The rows of a group lie close to one hidden flat surface of 6 dimensions, which passes through zero. Surfaces can cross.
Some rows, each with its group after it:
[ 11  16   5 -23   0  -1  23 -20 -29  -7 -14] | L
[  8   7  -4 -18   5   8  15 -10  13   4   4] | K
[-21  -9   3  31   6   9  -1   1   5   6 -24] | R
[  9 -17  -7  -3  -6 -14  -9  11   6   1  26] | R
[ -6 -16   4   2  -8  -9  -3  -8  23 -23   9] | P
[ -2   3  -7 -18   9  12  20 -14   2 -10  -7] | K
[-11 -12  -1  16   0   7 -14  17  20  -8  -9] | L
[-21  -3 -10   0   8  -5  -7  13  -5 -12  14] | R
[-33  -2 -16   5  17  -5   5   0 -17  -5  19] | R
[ -9   7  17   3   2 -15   7   3   7   9  14] | K
[-10  -7 -13  -3  -7  -7 -19   5 -11 -31  11] | P
[  6   2 -12  -9  -1  -3  -2  -7 -17  -3  13] | K
[  7   3  -2 -11  -2   2  -2   0  11  -4   7] | L
[ 17  32  -1 -19  -6  12 -11  -2 -14  -6 -10] | K
[ 36   7   4 -16 -18  -6 -15   1  -7   1   4] | R
[ -8  -4   3  29   1  -6 -24  26   4  24   9] | P
[ -3  -9 -17 -22   7   0  21 -19 -12 -16   8] | P
[ 14  -7 -23 -27  10   3   5  19 -14   5  16] | P
[  0  -2 -20   1   3  13  -9  -4 -15  -2  -6] | K
[  4  29   8 -17  -2   9   0  -3 -11 -12 -17] | L
[  4   2   5  -5  -1  -3  14 -10 -21  -1 -14] | L
[  3 -13   0 -21   4  -4  15   6  28 -12  15] | R
[  2  16  12   6 -10  -8 -18  11 -14  -2  -3] | K
[-22   0   7  -3  16  12  28  -5  22  -7 -17] | L
[ -3 -11  -5   4  -1  -4   6 -14  -3  -4   6] | P
[ 6 -3 -3 -3 -4 -2 -2 -5 -5 -7  0] | P
[-14   6  13  15   7   0   9   2   6  14 -10] | L
[  6   8   4 -28  -8  16  -6  12   9 -45 -32] | R

New rows, each followed by its group:
[  2   3   3   2   1  -8   9  -9 -18  12   1] | L
[ 20   1  14  -2  -7   5  13 -12  17  13 -16] | R
[-10 -12  -4  27  -5 -10 -12 -10 -12   5   6] | P
[-12  -2   2   6   8  -1  12  -4  -2   6  -2] | L
[ 13   5 -14  -1   3   5  -4  -6   6  23  19] | K
[ 34  -2  17  -9 -12   7  16 -16  24  13 -17] | R
[ 10  -5  -4 -11   2   0  -5  23  12   5  10] | P
[ 0 -6 -6  4  4 -3  3 -2  5 13 14] | K
[-17  -5 -18  20  11  11  -8   0 -12   7  -4] | K
[ -7  11   7  -7 -12   1 -12  -7   0 -37 -11] | P
[-18 -18  -3  23  -3  -6 -31  35  11 -10   7] | R
[ 29 -23 -17   1  -2  10  -3  -2  30  24  14] | K
[  6 -12 -41  -9   8  21   0 -17 -18  -4   1] | K
[ 17   5   5 -13  -5   3   8 -11   1  -1  -8] | R
[ -1  11   1   9   0   4   2 -13 -23   8 -13] | P
[-24   1  -6   7  15  -7   8   2  -3   9  23] | R
[ 14  -3   6   5  -3   2  10 -16   3  17  -8] | R
[ -9   8   1  -6   9 -16  15 -10  -5  12  29] | K
[ 26 -18  13   3 -15  -8  -1   3   3   6 -13] | L
[ 11  -9   1 -25   5  -6  26  -7  27   3  21] | R
[ -1  23  15 -24  -7  -8   3  -1 -21 -26 -10] | K
[-16   2   6  18   4  -1   6 -10   4   7  -2] | P
[ 19   0  -8 -10   1  18   1  -4  17   6  -6] | K
[  9  18  -6 -41   2  14  12 -10  15 -24   3] | L
[-15  -5  -5  16   4  -4  -1  -8 -10   2   6] | P
[  4  -1 -10  15   5  -6  -7  -1   6  36  34] | K
[ 15  17   4 -22  -2  -7   4  -3  -3   4  17] | R
[ -1   9  25 -20   0  -2  23  -2  19 -16 -15] | K
[ 32  -6 -11 -13 -11  15 -10  -1   7  -5 -10] | K
[ -3   6 -19 -21   4   6  -3  -5  -2 -18  15] | L
[-5  4  4 -4  3 -3  9 -3  3  2  5] | K
[ -7 -14  -2   7   4  -3  31 -44   0   2   0] | P
[  2   9   2  -7   2  -1   7  -8 -11   2  -3] | L
[-15  15 -24   6  -1   7 -42  14 -13 -14  17] | L
[-3 -5 -6  7  6 -1  4  2 -6 15  7] | P
[ -5   0 -19  -4   7   8   2  -8 -13  -2   2] | K
[ -9  -3  -5  -1   6  -1  12 -10 -14  -2  -1] | L
[-21  20   1  -4  14   7  13  -5   4   0   0] | L
[ -2  -2   3  -3   0   5   4   1  -1 -10 -17] | L
[-15  10  -3  18   9  -6  -6   2  -7  24  19] | K
[ 13 -13  -2   3  -1  11  -1   2  24   8  -8] | K
[10 -5  8 -1 -3 -2  4  2 14  5  0] | L
[-14  39  18   2   9  14   3   4   8   8 -20] | K
[ 5  0  2 -4  2 -7 12 -9 -5 12 10] | L
[ -8   3   5  -2  15   5  37 -21   8  17  -5] | P
[-15  14   8  -1  -5   3 -11  -1   3 -29  -9] | P
[ -3  -6 -14 -15   6  13  15 -12  -7 -20 -15] | K
[ -6 -17 -14  10  -6   9 -17   3 -18 -26 -23] | R
[ -8   2  20  29 -14  -6 -17  -7  14  -4 -10] | P
[ -5 -11 -11 -14  12  17  26 -13  13 -13 -16] | K
[ 27   1   0 -10 -19  -8 -28  15  -9  -9  10] | R
[ 17   5  17   5 -15   9 -17  12  13  -7 -28] | R
[  8  -1  -2 -16   2   9  14  -8  11  -6  -6] | K
[-15 -12 -13  25   2  -8  -5 -13 -27   7   8] | P
[ -1  -4  -5 -13   1  -5   1   6   7  -7  15] | R
[ -5   4 -13  12   9  13  -8   0   3  19   1] | K
[-26 -12 -12   7  14   6  13  -7  -5 -10  -5] | R
[18  0 -5 -8 -6  9 -6 -1  6 -1 -6] | K
[  4  -9   9   2  -9  -4  -6   7   2 -12 -13] | K
[ -9 -21  -6   9   8   0  12  -3  14   5   4] | K
[  6 -11   3   8  -5  -5  -2   3  -3   2  -5] | L
[ -1  -1 -19 -22   6   4  10  -5 -22 -16   7] | P
[-8 -6  7 10  2 -2  3  4  9  0 -7] | K
[ 14 -15  -1   2  -4   2   9 -12   6   6  -6] | R
[-9  7  6 -4  8  7 11  0 20 -1 -6] | L
